Every row belongs to one group in each of 4 separate groupings. Each group adds its own fixed numbers to the row, and there is some noise. The rows also spread widely along 18 directions, which tell nothing about the answers.
In the rows, 128 means zero.
Known rows, each followed by its group in each grouping:
[110 139 118 113 114 139 127 138 146 130 140 164 119  97  92 109 118 161
  41  84 203 109 110 125  84 117 133 122 165 132 107 112 159 152 155  97
 126 178 156 144  95 130 113 152 129]  j_423 (1) Rivep j_874
[157 175 113 139  88 138 162 135 124 189 133 112 134 147 159 152 122 174
 105 135  94  98  98  90 146 110  71 129 132  64  91 153 142 136 139 172
 121 154  63 166 119  70  86  81 128]  j_300 (0) dos j_874
[ 88 103  90 115  94 154 154 168 111 160  92 123 177  75 113  87  79 197
 162  96 101 138  99  75 130 108 133 109 111 109 128 126 152 146 111 152
 137 133 102 136 117  92  94 108  67]  j_300 (0) dos j_611
[104 108 136 106 112 153 131 114 121 126  86 168  94  73  91 101 108 125
 135 121 145 155  69 152 121 120 180 153 133  99 149 141 145 165 128  84
 115 144 107 139  83 156 160 200 116]  j_423 (3) tivef j_611
[144  92  93 132 162  88 163 144 130 169 144 103  96 142 173 160 122 113
 100 120 120 110 157 132 139  28  34 135 113  70 132 159 109  98 103 184
  66 148 162 191 146 107 156 136 128]  j_30 (4) danu j_600
[103 102 129 112 115 137 115 118 168 117 154 153 169 125  98 108 113 161
  93  93 115 106 111 135 153 139 131  97 192 209 167 107 112 136 128 103
  92 183 188 153 158 114  68 169 133]  j_30 (2) tufu j_247
[123 106 116 156 111 129 123 129 140 150 137 133 181 151 121  90 119 166
  97 148 124 134 114  88 116 119 114 117 150 131 130  67 138 117 144 127
 130 163 146 169 106 107  77 147 107]  j_30 (5) danu j_247
[128 141 152 133 189 137  89 116 139 145 117 164 172  97 114  90 107 110
  56 101  97 150 113 109 158 157 119 150 122 147 107  71 194 161 160 107
 122 125 155 178  79 146 120 171 155]  j_423 (4) tufu j_600
[108 135 133  58 112 145 129 137 129 104 104 146 106 128  94 127 116 187
 148  47 144  77  74 152 134 111 111  92  87 101 156 141 168 167 110 135
 145 153  89  81 103 121  56 128 142]  j_30 (5) Rivep j_600
[137  97 137 111 130 141 102 129 106  94 133 142 111  87 121  94 146 132
 136  93 130 138 100 175 132 125 169  91  94 128 149 107 160 110 134 125
 153 138 131 116 113 136 122 140 176]  j_30 (2) tivef j_247
[175 109 128 107 120 111 109 140 134 109 161 131 148 128 150 123 124 147
 123 116 115  91  86 126 176  83 108 144 100  76 151 110 108 139 100 144
 110 136  85 125  99 116  94 137 159]  j_423 (3) tivef j_247
[121 113  65 129 110 119 163 167  81 160 135 138 142  82 132 132 112 152
  92 113 111 174 135 170  96 135 126  90 128 135 144 164 152 104 137 140
 149 156 107 132 168  94 117 112 103]  j_423 (1) dos j_247
[ 97 110 121 135 125 123 108 148 101 136 124 119 133 128 105 106 129 153
 122 139 125 128 136 123 104 134 124  98 111 119 125 117 132 114 119 136
 125 115 136 154 110 137 135 125 114]  j_423 (4) Rivep j_600
[ 92 110 135 118 137 126 158 137 113 139 116 167 110 117 119 142 123 100
 129 109 150 153 119 178 145  95 139 136 103 151 194 123 158 146 130 110
 137 135 141 148 135 118 127 189 157]  j_30 (2) tivef j_600
[ 99 143  96 105 143 137 165 192 116 144 113 136 156  79  91 138 140 148
 141  33 159 146 137  93  90 148 162 120  83 199 129 143 186 176 128 159
 210 102 121 119 120 104 112 152  67]  j_423 (4) dos j_611
[143 156 125 110  87 144 129 124 122 129 138 107 109 137 105 121 139 164
 141 123 125  91 134 125  72 174 155  96 159 137 144 150 102 146  86 141
 148 145  96 123  90 162 128 119  88]  j_30 (0) dos j_600
[138 144 108 102  68 109 120 171 124 121 167 108 148  80 122 104  89 186
 148 136 135  98 118  95 119 118 146 140 127 129 158 136  63 157  66 161
 101 118  71 110 104 131 146 113  79]  j_30 (0) tivef j_600
[146 101 114 118 133 120 120 134 138 129 110 124  98 106 138 114 126 116
 163  92 117 108 112 143 158  92 131 136  99 102 170 131 130 142  95 129
 131 132 142 140 101 138 149 151 140]  j_300 (4) Rivep j_874
[ 78 173 108 110  88 135 144 126 125 164  92 151 156 164  95 128 129 186
 118 104 102 132  94  95 159 176  88 126 144 125 131 173 166 187 166  96
 138 137 118 143 127 120  80 155  68]  j_300 (1) tufu j_600
[ 96 100 126 170 117 140 134 120  93 168 143 137 167 162 142 103 163 132
 158 163  98 159 150 147 165 115 113  87 146 114 166 146 112  54 115 125
 145 125 160 178 143 109 111 167 145]  j_300 (3) Rivep j_600
[ 87  62 102 103 129 134 150 147 122 121  39 117 107 109  88 123 111 119
 230  72  66 153 106 150 116 121 195  90  62 193 186 107 188 154 105 161
 174 128 141 133 149 115 107 152  81]  j_30 (2) danu j_874
[ 80  90 142 114 105 184 162 131 116 160 124 118 109 152  79 177 170 149
 138 108 168  81 125 143  48 134 165  79 181 150  95 172 120 124 118 139
 129 161 120 175 119 132 115 157 100]  j_423 (0) tivef j_874
[138  84  71 160  92 151 166 131 140 208 142 129 163  74 196  84  59 148
 105 130 120 129 136 153 177  98 103 139 190  79 192 131  80 107  86  78
 100 201 152 149 127 123 134 131 134]  j_300 (5) dos j_600
[150 187 118 109 110 118 133 144 120 143 146 132 111 120 129 159 150 147
  92 101 133 123 112 125 130 159 108 126 106 122  97 172 143 160 155 143
 137 131  92 124 127 122 132 118 118]  j_423 (2) danu j_600
[155 160  86 141 151 100 137 164  92 195 173 104 151 117 171 151 130 133
  63 112 122 124 186 106 118 183  80 147 121 136 123 150 141 148 125 133
 148  98 108 163 101 140 163  78  96]  j_300 (4) Rivep j_247
[ 89 114 126 110 141 147 153 144 114 153 127 147 139 146  94 154 155 144
 122  98 150 109 131 116 101  96 111 120 148 136 128 165 150 137 119 149
 129 132 134 169 117 118  99 183  95]  j_300 (4) tivef j_874
[ 78  27  96  79 124 128  66 167  80  46 153 168 173  83  69  48 109 197
  78  95 175 121 101 162  91  96 153  58 130 112 157 113 128  97 121  90
 115 150 154  84 114 157  82 144 120]  j_30 (1) tivef j_247
[114 143  94 146  97 121 139 134 148 141 122 131  85  91 111  87 145 146
 121 110 166 154 124  99 100 102 127 118 146 119 112 156 130 115 149 134
 121 143 196 167 124 120 184 173  85]  j_300 (4) tufu j_611
[107  82 128 108 139 108 101 132 128 119  94 128 111  92  74 132  87 128
 106 134  83 121  96 142  87 142 168 125 128 180 119  97 146 171 127 137
  75 142 115 168 110 140 142 133  98]  j_30 (1) Rivep j_874
[130 118 156  93 105 144 122 165 128  98 141 103 114  73  94 129 122 170
 158  75 140  85  95 128  74 107 182  73  82 177 109  90 139 128  97 212
 137 140  78 111 120  86  99  95 148]  j_30 (0) danu j_611
[ 96 134 118 173 108 147 214 135 102 235  88 107 113 149 159 177 136 112
 162 121 110 154 148 142 128 127 114 128  99 140 164 127 183 137 142 133
 177 139 112 198 142  81 126 122 139]  j_300 (1) dos j_247
[140 172 142 129 105 134 135 140 142 131 121 127 105 108 128 129 128 140
 137  89 118 122 102 124 149 121 136 112  88 150 133 110 167 141 141 156
 153 139 113 140 131  82 105 114 169]  j_423 (2) dos j_874
[108 105 112  97  92 126 137 148 116  89 105 140  84 151  88 124 166 157
 160  86 168 119  90 152  92 108 158  81  73 126 160 113 174 137 146 136
 187 139 127 103 122 109  84 150 129]  j_30 (2) tivef j_247
[130 119 118 132 127 158 143 128 107 150 122 124 114 104 116  95 127 154
 129 118 125 137 122 125  65  80 123 105 118  67 108 113 159  91 100 176
 132 138 118 161  87 128 130 145 119]  j_423 (4) tufu j_247
[180 110  74 125 146 137 148 119 101 158 126 133  99 106 183 106 124 116
  79  91 114 136 121 177 135 134  98 130 120  49 144 154 161 119 128 117
 163 160 108 115  99 148 136 113 143]  j_30 (4) tufu j_611
[157 100  97 129 140 115 123 136 127 117 198 163 157 119 116  88 129 139
  43 142 162 121 138 112  76  83 116 142 185 110 135 114  92 106  99 145
  96 153 145 146  91 148 122 184 102]  j_30 (2) tufu j_611
[ 91 113 152 118 101 143 122 157  98 125 135 107 135  92 119 118  95 161
 157  93 121  91 134 149 123 116 154  91  95 167 178 105 125 130  80 145
 127 127  94 123 122 116 110  80 166]  j_30 (1) dos j_874
[ 57 109  90  88  77 169 122 169  96 142 109 165 228  84 107  73  91 235
 133  81 146 133  65  76 190 118 110 134  98  56 137 161 145 171 140  63
 138 127  95  88 108 128  61 128  78]  j_423 (2) danu j_247
[ 80 132 126 111 140  86 132 153 108 134 166 159 109 116 108 157  90 134
  33 142 171 120 148 161 118  87  76 128 151 131 160 171 101 134 129 101
  43 138 149 167 146 129 160 146 145]  j_423 (3) dos j_600
[120 108 113 150 112 107 158 143 135 179 145 131 140  96 167 142 115 114
 122 140 128 140 108 125 208  67  85 174 123  87 144 177  80 132 135 111
  62 135 140 183 156  98 177 157 142]  j_423 (0) tufu j_611
[112  86 134 112 151 156  94 120 106 124 140 166 171  94  94 102 148 142
  75 111 120 135  89 155 125 139 146 108 146 122 104 136 149 119 156 100
 117 150 127 145 111 142  98 172 149]  j_30 (4) tufu j_247
[146  92  97 121 151 112 120 137 124 135 144 128 141 129 143 121 123 134
  79 107 112 105 115 130 149 114  86 134 125  99 128 134 127 136 130 132
 106 144 127 140 116 128 112 127 126]  j_30 (4) tufu j_611

New rows, each followed by its group in each grouping:
[149 141 152 146  75 134 115 114 139 107 164 134  85 161 107 130 209 116
 142 131 175 103 128 162  95 159 188  98 174 176 158 143  95 114 127 113
 170 155 145 138 116 145 141 186 143]  j_300 (1) tivef j_874
[120  67  79 131 110 144 145 180  88 140 157 119 157  93 147  94 160 166
 134  79 185 123 127 134 117  81 141  87  87  83 114 139 132  75 128 141
 193 129 124 104 114  99 110 106 135]  j_30 (3) Rivep j_611
[ 90 114 150 126 103 153 137 112 141 124  99 147 106 115 103  94 130 158
 179 117 128 138  85 120 150  60 115 118 138  92 155 143 123 109 100 143
  93 150 154 166 126 106 119 198 126]  j_423 (4) tivef j_611
[138 182 102 177 110 151 151 134 138 187 131 115 142  53 172  50  88 148
 110  95 130 174 168  78 124 119 126 116 153 145 132  92 170  95 128 143
 167 152 184 182 105 102 159 104 124]  j_30 (0) dos j_874
[197 189 133 135  75 153 109 126 134  99 207 123 120 132 151  75 211 162
 118  77 217  95 147 129  95 159 160  77 146 125 143 126 110  88 120 124
 235 158 145  89  84 149 116 125 166]  j_30 (0) danu j_247
[138 127 106  97 136  80  98 155 126  96 148 140 132 108 101 126 119 153
  84 123 108 127 103 110 131 131 104 134 128 151 125 154 115 157 131 156
  83 123 112 134 133 118 124 143  81]  j_30 (4) tivef j_611
[151 120  67 105 142 102 150 145 111 158  73 129 117 113 144 133  88 117
 126 105  65 155 100 132 153 143 108 158  71  73 144 145 177 191 136 128
 140 119  90 133 107 142 144 126  78]  j_423 (0) tufu j_600
[150 117 102 142 142 128 135 153 103 149 149 115 141  97 142 106 131 136
 106 108 122 137 150 112  96 122 131 111 117 120 110 124 141 103 111 166
 153 119 118 150 100 124 142 116 114]  j_423 (3) dos j_611
[108 136 134 103 124 138 123 132 108 111 131 148 125 126 128  94 107 159
 116  82 136 121 120 147 153 136 110  95 127 133 191 127 156 132 116 112
 143 144 132 119 118 128  91 120 143]  j_30 (0) tivef j_611
[ 92 148 124 109 157 142 155 158 117 170 132 131 170 127 127 133 133 135
 135  39 167 104 170  86 135 130 118 149 106 169 164 129 174 178 106 116
 191  95 139 148  73 145 112 144 107]  j_30 (3) Rivep j_874
[106 104 152 127 137 170 139 138 124 143 134 156 152  68 109  97 119 137
 119  94 169 130 109 132 104  88 167 127 124 145 141  84 150 120 110 137
 145 156 126 141  94 114 108 172 156]  j_30 (4) danu j_611
[137 152 123 140  98 116 123 174  92 138 147  90 144 134 135 137 161 163
 154 121 118 115 131 104 129 148 123 105  55 124 123 134 133 131 128 165
 174  91  76 127 122 100 120  75 129]  j_423 (4) dos j_247
[130 138 131 157 128 149 146  99 120 158 148 160 134 136 136 118 190 107
 116 117 125 166 123 147 160 137 122 123 156 136 132 169 137  95 160 113
 152 146 164 169 140 118 129 193 149]  j_30 (2) tufu j_611
[111 100  93 135 143 125 146 150 141 156 129 140 131  83 126 121 106 130
  66  82 133 145 122 132 122 120 125 107 131 178 105 101 175 128 171 141
 121 158 175 167 155  84 121 132 132]  j_300 (2) tufu j_611
[112 124 104  96 137 106 160 170 137 142 132 134 148  81 104 143  72 145
 111  79 124 119 142 113  91  89 131 137 131 204 164 112 140 169  84 180
 109 143 120 147 135 102 112 145  81]  j_30 (1) danu j_874
[121 122 141 108 125 158 129 122 126 161 111 108 142 161 122 135 151 152
 186  86 116  72 123 102 151 151 115 134 113  99 140 148 126 175  86 114
 148 111 105 139  63 169 112 144 106]  j_300 (5) Rivep j_600
[120 203  92 114  88  83 157 153 140 157 106 130  80 158 105 176 126 168
  74 119 132 126  90 103 108 152  78 131  89 131 107 142 189 195 201 148
 135 136  97 150 146  69 104 106  94]  j_300 (4) tufu j_247
[137 115 114 119  85 140 115 123 120 112 122 143 103 148  98 120 155 153
 116 127 133 110  88 170  95 162 170  68 147 129 134 129 142 117 146 120
 166 171 113 119 123 116  86 129 134]  j_300 (0) Rivep j_874
[144  99 100 149 123 114 137 159 120 155 116  80 102 112 168 126 118 121
 136 102 127 115 145 125 127 108 126 104  74 110 126 105 147 115 129 151
 148 132 141 157 121 115 159  71 140]  j_423 (0) danu j_874
[ 65  91 117 108 128  78  95 161 100 110  93 166 135  86  85  89  18 149
  88 179 109 151  92 113 135  67 115 152  94  96 183  90 141 166 123 104
  30 114 118 163 110 134 149 132  99]  j_300 (0) danu j_874
[ 55  87 161 107 119 166 100 120 130 116 113 163 176  91  54  83 121 157
 141 116 139 125  86 103 133 133 177 128 162 161 137 133 112 161 124  78
  90 130 150 159  93 163 127 206  98]  j_30 (0) tufu j_611
[101 184 129 138 112 177 195 134 117 221 150 122 133 147 188 161 161 154
 109  34 197  89 160 133 180 158  64 128 134 124 160 178 160 151 140  82
 206 152 131 133 121 105  94  96 170]  j_30 (4) Rivep j_611
[120  74  98 100 122 136 141 160 139 132 143 163 179  79  81 143 141 143
 106 118 143 136  83 124 110 102 167 138 167 142  92 169  96 143 131 137
 100 155 122 153 135 117 119 218  70]  j_423 (0) tivef j_600
[171 105 103 140 140  79 124 148 142 115 133 133 119 151 124 139 173  84
 124 130 139 133 127 121 137 118 143 149  98 122 142 132 111 155 141 118
 150 118 159 159 109 148 166 186 111]  j_423 (0) dos j_600
[103 161 137  76 138 213 169 113 127 179 140 173 161  55  91 125  95 184
  75  65 139 130 115 122  64 136 131 113 231 149 102 164 166 141  95 141
 108 186 110 168  96 131  89 186  87]  j_423 (0) tivef j_247
[130  32  69  99 166 132 162 157 149 140  81  90 148  99 123 115 110 129
 200  37  77 110 144  95 123 100 145 111 114 163 152 129 140 154  66 173
 147 135 176 156 118 140 121 151  44]  j_30 (0) dos j_611
[153 196 136 132  86 142 128 108 143 131 107 151 122 108 121  87 101 171
 114 126  68 158  71 130 137 139 123  98 135 121 126  94 176 121 139 167
 141 179  94 136 131  73  66 133 147]  j_423 (1) dos j_600
[190 173 160 179  89 123 112  98 132 133 173 143  89  83 173  82 114 104
 112 195 101 172 109 175 152 104 147 134 140 105 167  78  99  70 106 153
  99 156 110 162 122 106 171 150 212]  j_423 (2) tivef j_600
[126 152 112 143 106 168 185 143 100 195 138 135 158 147 149 146 147 160
 111 111 137 131 116 122 114 141 110 125 133 121 128 127 170 127 138 158
 197 153  63 138 119  71  58 122 122]  j_30 (4) tivef j_611
[ 92 116 120 113 110 140 134 162  83 158 130 109 153 111 129 146 123 171
 141 109 108 119 121 121 143 132 106 110  82 110 120 170 130 136 124 136
 114 107  88 137 137 121 123  88 113]  j_423 (2) danu j_247
[141 145 128 103  71 121  87 118 145  96  85 105  60  69  91  97  76 181
 137 134  51 123  50 159 110 186 167  79 124 151 119 112 133 146 124 160
  82 169  80 115 143 103 127  77 114]  j_423 (4) Rivep j_611
[104 149 171 145 133 172 151 128 107 202 143 111 134 114 135 156 145 127
 105 114 164  89 134 105 109 147 129 167 119 119  96 127 136 167 128 115
 131 113  76 173  59 148 158 120 152]  j_30 (4) tufu j_611
[159 106 171 133 116 134 119 115 137 124 143 122  84 138 110 167 198 107
 151 144 137  94  72 141 127 106 156 145  99  97  82 142  96 136 133 148
 105 127  92 161 100 127 153 168 167]  j_423 (2) Rivep j_611
[ 99  97 137 113 179 139 115 141  75 119 152 154 129 133  99 109 133 144
  70 111 169 132 154 144  57  94 100  87 125  99 129 115 175  90 118 137
 120 121 142 159  82 156 117 152 137]  j_423 (5) tivef j_247
[187  51  87  96 171  58 115 145 186  75 133 150 121 106 101 135 112  91
 102  90  88 115 101 149 131  73 145 139 132 187 177  83 123 164 105 159
  89 171 182 158 145 115 108 212 110]  j_300 (1) dos j_247
[162 147 103 128  76 114 147 130 143 141 115 101  85 134 135 133 106 166
 120 131  93 111  93 127 100 139 117 111 132 119 125 116 127 142 118 175
 120 178  84 133 137  94 106  94  98]  j_423 (1) danu j_611
[108  46  93  95 183 119 148 184 117 130 157 177 183  91  97 146 122 102
  86  69 172 118 128 137 113  47 148 155 106 152 151 113 149 152 115 138
 131 121 146 142 112 123 105 206 124]  j_300 (2) tufu j_874
[ 42 114 164 109 101 179 138 130 110 138 104 177 147  82  46 125 122 144
 153 124 157 139  94 136 102 119 196 138 155 158 157 164 117 164 109  79
 102 131 117 155 105 153 137 216 108]  j_423 (2) dos j_874
[121 136 107 123 120 100 139 126  99 150 133 142 106 132 123 135  81 143
  75 150  87 136 138 168 105 160 100 112 167 157 183 135 132 134 103 132
  91 153 106 153 143 122 121 116 104]  j_300 (1) Rivep j_611
[133  87 125 129 105  84  61 156 130  60 131 130 136 140 100  81 151 151
 145 143 114 122  82 109 160  87 140  82  75 112 126 100 121 101 155 150
 114 119 156 135 137 104 109 131 141]  j_300 (0) danu j_874
[ 90  98 131 120 160 204 167 119 122 184 127 139 173 120 147 110 143 146
 148  27 144 107 153 123 161 116 102 111 156 127 154 146 159 118  87 107
 166 152 175 157 103 139  85 164 139]  j_423 (2) Rivep j_611
[110 161 150 176  43 144 101 137 164 145 125 102 164 116  95  74 144 177
 154 157 148 115  94  26 125 182 196 139 140 172  94  69 102 167 157 105
 158 118 125 165  72 118 137 134  90]  j_300 (3) dos j_611
[135 100 103 135 140 172 158 117 103 177  99 123 122  95 144  71 107 140
 142 109 132 144 135 118  77  93 137 128 124  52 142  88 177 110  89 132
 165 143 128 166  43 158 142 139 113]  j_30 (0) Rivep j_247
[109 173 167 152  38 141  99 109 128 117 145 138 119 122 123  86  99 165
 128 167 113 121  92 170 159 165 163  88 152 163 196  97 103 112 135  96
 117 169 105 126 147 100 103  99 193]  j_30 (0) tufu j_874
[ 91 116  68 104  95 123 138 150 107 130  87 126 104 159  86 130 126 174
 118 104 127 114 126 124  85 164 118  95 141 112 149 189 139 165 131 103
 146 144 130 122 125 152 113 122  40]  j_423 (4) dos j_874
[135  95  91 113 120 118 134 152 133 135 120  95 108 128 132 123 111 154
 131  88 126  88 129 121 108 112 109 114 100 102 149 113 134 145  99 144
 130 139 132 135 107 136 126 108 109]  j_423 (4) tufu j_247
[117  26  80 134  79 128 144 153 131 146  91  99 124 111 156 127 134 132
 196  97  96 115  72 177 204 113 165  97  75 114 158 141 111 120 147 108
 153 155 129 117 174  83 113 112 150]  j_300 (3) tufu j_611
[142 101 102 114  96 109 117 100 148 136  73 120  66 118 124 114  45 171
  75 182  56 115  37 139 127  91  86 123 126  33  94  93 139 145 153 144
  19 204  95 160 121 104 111  91 124]  j_30 (2) danu j_600
[121 155 138 151 127 124 169 140 126 178 150 154 125 149 118 165 148 115
  73 142 179 134 115 114 105 109 104 170 126 118 111 127 146 157 162 127
 126 133 102 175 101 105 131 175 132]  j_423 (5) tufu j_611
